There are 3 nested groupings, the coarsest first. Each group lies inside one group of the grouping before and may be the whole of it. The rows also spread widely along 6 directions, which tell nothing about the answers.
Some rows, each with its group in each grouping after it:
[ 26 -17  26 -20 -30 -18 -27   6  -9 -40  52 -26   5  51 -22  36  -4] -> mev k63 k94
[ 57 -35 -19  12  23  18  27  44 -16   2  24  -1 -21  -7  33 -23  -8] -> fopa k810 k435
[  3   3 -22   8  24  15  42  32   0   0 -19  -8 -20 -20   3 -24  11] -> Kupir k602 k862
[ 42  14 -11  -3  -4   7   6  15 -10  -7  12 -11  -6 -32  -6 -14  -3] -> mev k101 k370
[-26  30   7  17  40   9  -6  19   4  -4 -25   4 -12  25  -1 -16   5] -> Kupir k602 k559
[ 22 -28  11 -26 -13 -11  21 -11 -27 -12  -9  -6 -18 -42  -3   4  -7] -> Kupir k602 k465
[-64 -17  12 -45 -35  -8  65 -10  36  28 -18  -9   6 -43 -47   9   2] -> fopa k753 k283
[ 21  -7  13 -27  38   8  31  51 -24   7   8   5 -30  18 -18 -15   9] -> mev k679 k17
[ 47 -28  10 -57   1  -7  46  39 -30 -20  29 -20 -31  -6 -32   9   8] -> mev k63 k131
[ 13 -20  -5  10  14   3  22   6  -4  18  -3   7   1 -35   7 -26   0] -> mev k101 k881
[-14   4  15 -47 -18  -6  58 -10  -2  14 -24   5  -8 -69 -36 -12   3] -> mev k960 k21
[-19 -65   7  22   3  -4  19  -9  11  48   0  18   3 -27  38 -22 -11] -> fopa k642 k471
[  8  -6  11  26   6  -1 -42   7  -8 -36  21 -13  -1  65   8  21  -7] -> Kupir k230 k740
[ -6 -48  20 -32 -14 -11  41  -6  -5   4  11  -5   1 -20 -17   8   7] -> mev k960 k404
[-32 -20  33 -43 -10 -15  23 -19   0  36 -20  21 -12 -22 -17  12  -8] -> fopa k753 k553
[-11  -7  19 -39 -46 -30   7 -39   1  10  -8   5   1 -69 -25   3  -5] -> mev k63 k351
[ 53 -50  35 -36 -10 -14  11  17 -30 -39  47 -23 -15  35 -15  28   0] -> mev k960 k227
[  7   1 -31   8  38  26  65  70  17  17   4 -15 -23  10  -7 -24   9] -> fopa k591 k104
[  4  54   6   0 -12   9 -18  12   8   0   0   4  -8  -6 -12   0  -9] -> fopa k810 k485
[ 50  14   3   9 -44 -10 -43  -8 -22 -61  32 -35   2  15  -6  36 -15] -> Kupir k230 k403
[-18 -28  31 -12 -35 -18 -22 -20   0   5  19  -7   8  27 -16  35 -19] -> fopa k591 k758
[  8   9 -13  16  13  19  24  56  16  -6  22 -18  -6  26 -14 -12   7] -> fopa k642 k350
[-22  -9  10  14  10  -3  -9 -11   3  39 -12  24  -6   1  13  -8 -15] -> fopa k591 k758
[-24 -13  51 -55 -23 -35 -17 -31 -11   3   5   6  -8   6 -37  29  -4] -> mev k63 k351
[-24 -31  12  36  21  -5 -20 -19  -5  13 -12  14   2  22  34 -12  -4] -> Kupir k602 k465
[-31  66   6  12 -17   0 -33  -8  24  14 -16  13   5  -4 -17   5 -12] -> fopa k591 k104
[ -5  14  15 -35   6   1  17  25 -11 -25  -6 -18 -23  18 -35  17   6] -> Kupir k602 k862
[ 29  12   3  20   6  -4 -40 -12 -18   6   8  14   1 -11  22 -11 -10] -> mev k101 k370
[ 24 -43  -6  21  15   1  18   2 -16  37  -3  26 -16 -49  42 -35 -10] -> fopa k642 k350
[ -4  20  37 -34  12  -5  -8  16 -13 -20  17   2 -11  48 -39  25   7] -> mev k960 k404
[ -7   3  30  -3 -11 -12 -22 -17   3  -9   9   7   5  14  -7   6  -2] -> mev k960 k227
[-27  35  17  -3 -41 -22 -41 -36  18   3  -5   8  16 -25 -18   5  -4] -> mev k63 k351
[ 12   1  -3 -28  32   5  41  35  -9   5   5   4 -26   3 -18 -15   9] -> mev k63 k94

New rows. What belongs after each?
[ 29  38 -17 -19  -9  14  32  46   4 -14   9 -19 -21 -17 -31   2  -2] -> fopa k591 k104
[ -8 -32  -5 -39  -2   7  82  39   4 -21  -5 -45 -16 -20 -37  -4  14] -> Kupir k602 k559
[-24 -14  16   3  -7  -1   5   9  17  18   8   2   2  10  -6   1  -7] -> fopa k642 k471
[-25 -22 -12  26  35  13  35  26  20  43  -9  12 -10  11  20 -26   0] -> fopa k591 k104
[ -8 -25  -6  17  14   3  24   5   7  33  -5  16  -9 -18  24 -16  -5] -> fopa k753 k283
[-49   2  19   6  41  -2   2  -9  -2  23 -44  27 -16  -1  10 -24   2] -> Kupir k602 k559
[ 31  43 -13  11   9  13 -12  25   1 -11  12 -10  -2  -2 -11 -13   0] -> mev k101 k370
[ 36 -38  12 -11 -26  -8  -2  14 -19 -44  32 -39  -7  23  -6  29  -3] -> Kupir k602 k862
[ 21  -8  26  -8 -31 -24 -40  -7  -6 -28  39 -19   6  29 -14  28  -5] -> mev k63 k351
[-63 -21  39 -19 -18 -18  -8 -37  15  20  -9   9  23   9 -30  13  -5] -> mev k101 k881
[ 26  18   2  46  -4   1 -54   9  -3  -5  28  -1   5  43  20  10 -18] -> fopa k591 k758
[-21 -48  -5  36  14  -3  11 -24   0  26 -23  16   0 -25  43 -29  -2] -> Kupir k602 k465
[-38  -8  -1  19  42  10  21  14   7  54 -26  36  -7 -12  17 -48   8] -> mev k679 k17
[  4  31  31 -54 -10 -10  10  13  -9  -5  -1   2 -22   3 -45  30  -7] -> fopa k753 k553
[-56  -5  34  27  -6 -12 -53 -32  13  31  -5  30  24  30  11  -8  -5] -> mev k679 k17
[-15   9 -19  20 -24   6  18   2  29  21  -7  -4   8 -40   3 -13  -7] -> fopa k591 k104
[ -9 -33   8 -21  36   4  48  22  -6  24  -7   7 -13  -5 -16 -19   8] -> mev k101 k881
[-24 -33   3 -13 -60  -8  38 -14  28  19   3 -16  18 -68 -14  -1 -10] -> fopa k642 k471
[ 16   1  26 -37 -24 -24 -13  -3 -13 -18  21 -12  -9   2 -32  23  -1] -> mev k63 k351
[-10  -6  39  15 -16 -22 -53 -52  -5   4   2  31  12  -1  20   3 -13] -> mev k960 k227
[ 64 -15   4   1  -9  -4 -12  20 -32 -13  30  -4  -9 -15  11  -5  -7] -> mev k679 k17
[ 40 -28   9  -3  31   6  11  46 -27  -1  28   0 -20  31   4 -10   3] -> mev k679 k17
[ 83 -48  -1 -24 -19  -3  30  26 -44 -14  33 -16 -18 -44   7  -6  -5] -> mev k679 k17
[  5  10 -11  51   3   1 -36   4  16  -4  24   2  17  33  26 -14   1] -> mev k63 k94
[-28  48  21  18  37  11 -14  36  17 -11   8  -1   5  87 -24  -2  14] -> mev k960 k21
[ 45 -29  -7 -30 -18  -1  51  22 -25 -32   3 -34 -21 -56 -12  -3   0] -> Kupir k602 k559
[-30  57   5  -9 -53  -3  -3  -8  36 -10  -2 -14  17 -25 -44  22  -5] -> fopa k753 k283
[-63  24  35 -28 -10  -8   5 -14  22   4 -10   7  12  20 -49  17   9] -> mev k960 k404
[ -8  32  27  28   9 -11 -71 -24 -15  23 -10  45   4   2  23 -14 -13] -> mev k679 k17
[-11  22   0 -16 -15   2  12   3   4 -24 -13 -16  -8 -15 -31   9  -2] -> Kupir k230 k740
[-42 -36  33 -28 -49 -29  -2 -41  10   9  10  -2  20  -9 -21  17  -3] -> mev k63 k131
[-73 -33   9 -28  15   1  66  -4  17  27 -41  -2  -9 -14 -29 -17  11] -> Kupir k602 k465
[ 25   9  -1  -9 -62  -2  -2  10  10 -27  35 -42  13  -4 -34  31 -14] -> fopa k591 k758
[-35  14  22 -13 -73 -21 -30 -61   9 -25  -8 -17  21 -28 -28  31 -15] -> Kupir k230 k403
[-27 -37  30 -51 -11 -17  37 -22  -5  40 -22  22 -17 -38 -13   9 -10] -> fopa k753 k553
[ -2  -4  21  16  26 -10 -34 -24 -17  25 -12  37   1  -7  20 -15 -11] -> mev k101 k881
[-13  41  36   7   1 -15 -67 -32 -18  23 -19  49  -1 -10   5  -9 -14] -> mev k679 k17
[ -3  10   6  14  21  -8 -20   8   4   8   8  11  -5  20   5 -12   5] -> mev k63 k351
[ 48 -31   0 -28 -17  -9  23  19 -21 -23  36 -21 -12  -8 -12   7   0] -> mev k63 k94
[  8 -17   8  13  39   1  18  -1 -18  30 -16  34 -13 -19  30 -33   1] -> mev k960 k21
[-15 -26   8  16   5  -4   1 -12   0  39 -10  28  -3 -28  23 -21  -8] -> fopa k642 k350
[-30   2  17   9  -6  -4 -11   4  21   5  13  -2   7  40  -9  20  -4] -> fopa k753 k283
[ 27  34  -7  39 -19   2 -49   0   9 -17  25 -13  23   7   7  -4  -8] -> mev k101 k370
[ 12 -34   9 -24  -8   1  46  25   0 -18  29 -27   1  11 -27  12  13] -> mev k960 k404
[  9 -12  13  39  15  -4 -43   5 -11 -24  11  -8   2  44  29   0  -6] -> Kupir k602 k559
[-20  35  38 -28   3 -10 -23  -1  -3   8  -8  20 -14  30 -27  25  -9] -> fopa k753 k553
[ 60  14 -17 -20  18  12  42  40 -24 -11   5  -8 -23 -49 -21 -19   3] -> mev k101 k881
[ 23  19  -6  10 -27  -4 -22 -19 -13 -29   0 -14  -5 -22   2   7 -11] -> Kupir k230 k403
[-36 -74  44 -21 -37 -25  -3 -35   4  29  12   6  11  -2   3  21 -17] -> fopa k642 k471
[ -7 -27  -2   9  -4   3  17  12   9  21  11  -8   0   7   2  -1  -8] -> fopa k591 k758
[ 12   3 -11  -1  -9  12  48  32  14 -14  14 -28   6 -12 -21 -13  12] -> mev k960 k21
[-53 -13  32  34  -8 -16 -53 -37  12  -3  -9   5  21  40  17   8  -7] -> Kupir k602 k559
[ 19 -18  26 -11 -66 -19 -11 -32  -6 -25  24 -21  26 -28 -11  22 -10] -> mev k960 k21
[ 27  17  25 -32 -39 -10 -15  14 -14 -34  34 -19  -6   8 -39  33 -12] -> fopa k642 k350
[-10  19  25 -11  -6   0 -20  -1   1   8   3   9  -9  14  -9  10 -12] -> fopa k810 k485
[ 17  25 -20  23   3  14  15  28  12  16  -4   8  -7 -45  10 -31  -5] -> fopa k642 k471
[ 34  11 -21 -20  20   8  48  35 -12   3  -2   5 -27 -42 -11 -30   9] -> mev k63 k94
[  5   4  13  -8  17   5  11  38   3  -1  16  -7 -14  45 -13  14   0] -> fopa k753 k553
[ 14  19 -37  26  11  24  39  51  23   9   5 -17  -8 -12   2 -22   3] -> fopa k591 k104
[-16  19  38 -38 -20  -6 -12   0  -3  -1   5  -3 -11  17 -34  27 -12] -> fopa k810 k485
[-22 -13  -5  29  29   7  14  16  20  39  -7  17  -3  13  25 -19   1] -> fopa k753 k553
[-27  68  11   9  22  -2 -41 -20 -10  10 -49  40 -19 -23   4 -12  -6] -> Kupir k602 k862
[-20 -58  -6  22  34  10  32   3   7  52 -12  29  -7 -15  46 -40  -7] -> fopa k810 k435
[ 17   5  13   0  24   9 -19  25 -11  -1  13  14 -17  37   7  -1 -11] -> fopa k810 k435
[-20   1  19  -6 -24  -4  -2   9  14  -4  15  -9   7  15 -28  15  -3] -> fopa k642 k350
[ 40 -90  -2   3   0   2  44  42  -8   6  47 -25 -10  11  22  -1  -5] -> fopa k642 k471
[ -2 -22   7 -36  -1  -2  57  11  -1  19  -6   2 -21 -38 -19   2  -3] -> fopa k753 k283
[ 31  -9  37 -12 -32 -21 -34 -22 -17 -28  27  -1   2   8  -4  21  -9] -> mev k960 k227
[-20 -18  16 -12  36  -2  29  -8  -8  33 -21  36 -15 -19   7 -21   6] -> mev k960 k404
[-15 -12  11 -27 -23  -4  28  -1   1  19 -10   4   1 -47 -24 -13   1] -> mev k679 k17
[-43  39  27  12 -41 -14 -38 -39  31  -8  -5   7  27  -5 -19   4  -1] -> mev k960 k227
[ 30   3 -16 -19 -35   8  49  39  13 -23  28 -41  -4 -25 -33  15   2] -> fopa k753 k283
[-11 -58   7  19  11  -7  15  -8   3  35   3  19  -4  -2  34  -6  -9] -> fopa k753 k283
[-31   2  51  14  22 -16 -52 -35 -11  21 -11  42   3  43  18   2  -9] -> mev k960 k21
[-51  11  26  22 -12 -16 -39 -43   9   4 -28  12  12  -4   9  -2  -8] -> Kupir k602 k559
[-11  -9  24  -6 -59 -19 -22 -44   9  10   4   5  19 -34  -1  22 -20] -> fopa k753 k553
[ 27  21  20 -41 -26 -23 -11  -5 -18 -19  13  -5 -15 -27 -32  15  -4] -> mev k63 k351
[-12   8  37 -41 -33 -29 -22 -36 -14   2  -2  17  -3 -28 -25  15  -8] -> mev k63 k131
[  6  40  10 -25 -43  -6 -13  -3  -4 -51   7 -35  -5   3 -47  34  -6] -> Kupir k230 k403
[ -7 -73  13 -16 -30  -9  41   3  13  12  23 -21   9   3  -3  18  -5] -> fopa k753 k553
[ 19 -17  -7  -6  18   3  27  19 -22  -2 -12  -2 -27 -20  10 -14   1] -> Kupir k602 k862
[ 46   4  -5  18  37  15 -11  35 -20   4  14  18 -24  16  30 -18 -12] -> fopa k810 k435
[-47  -9  36  -9 -74 -24 -28 -49  23   5   8  -4  29 -20 -26  25 -17] -> fopa k642 k350
[ 33 -29 -13 -21 -15   2  46  36  -1 -21  36 -33  -5   1 -20   0  11] -> mev k63 k94
[-42   5  24  13  11   3 -20  -4  17  27  -5  15  -1  37   4   0  -6] -> fopa k810 k485
[ 16  25  36  12  11  -9 -53   3 -17 -24  22   7   0  61  -2  16  -4] -> mev k960 k21
[  7 -24  -8 -11  53   7  52  62   2   9  14 -11 -27  35 -12 -20  22] -> mev k63 k351
[ 21 -22 -12 -12 -26  -5  26 -16 -16 -10 -14  -5 -13 -73   4  -6 -11] -> Kupir k230 k740
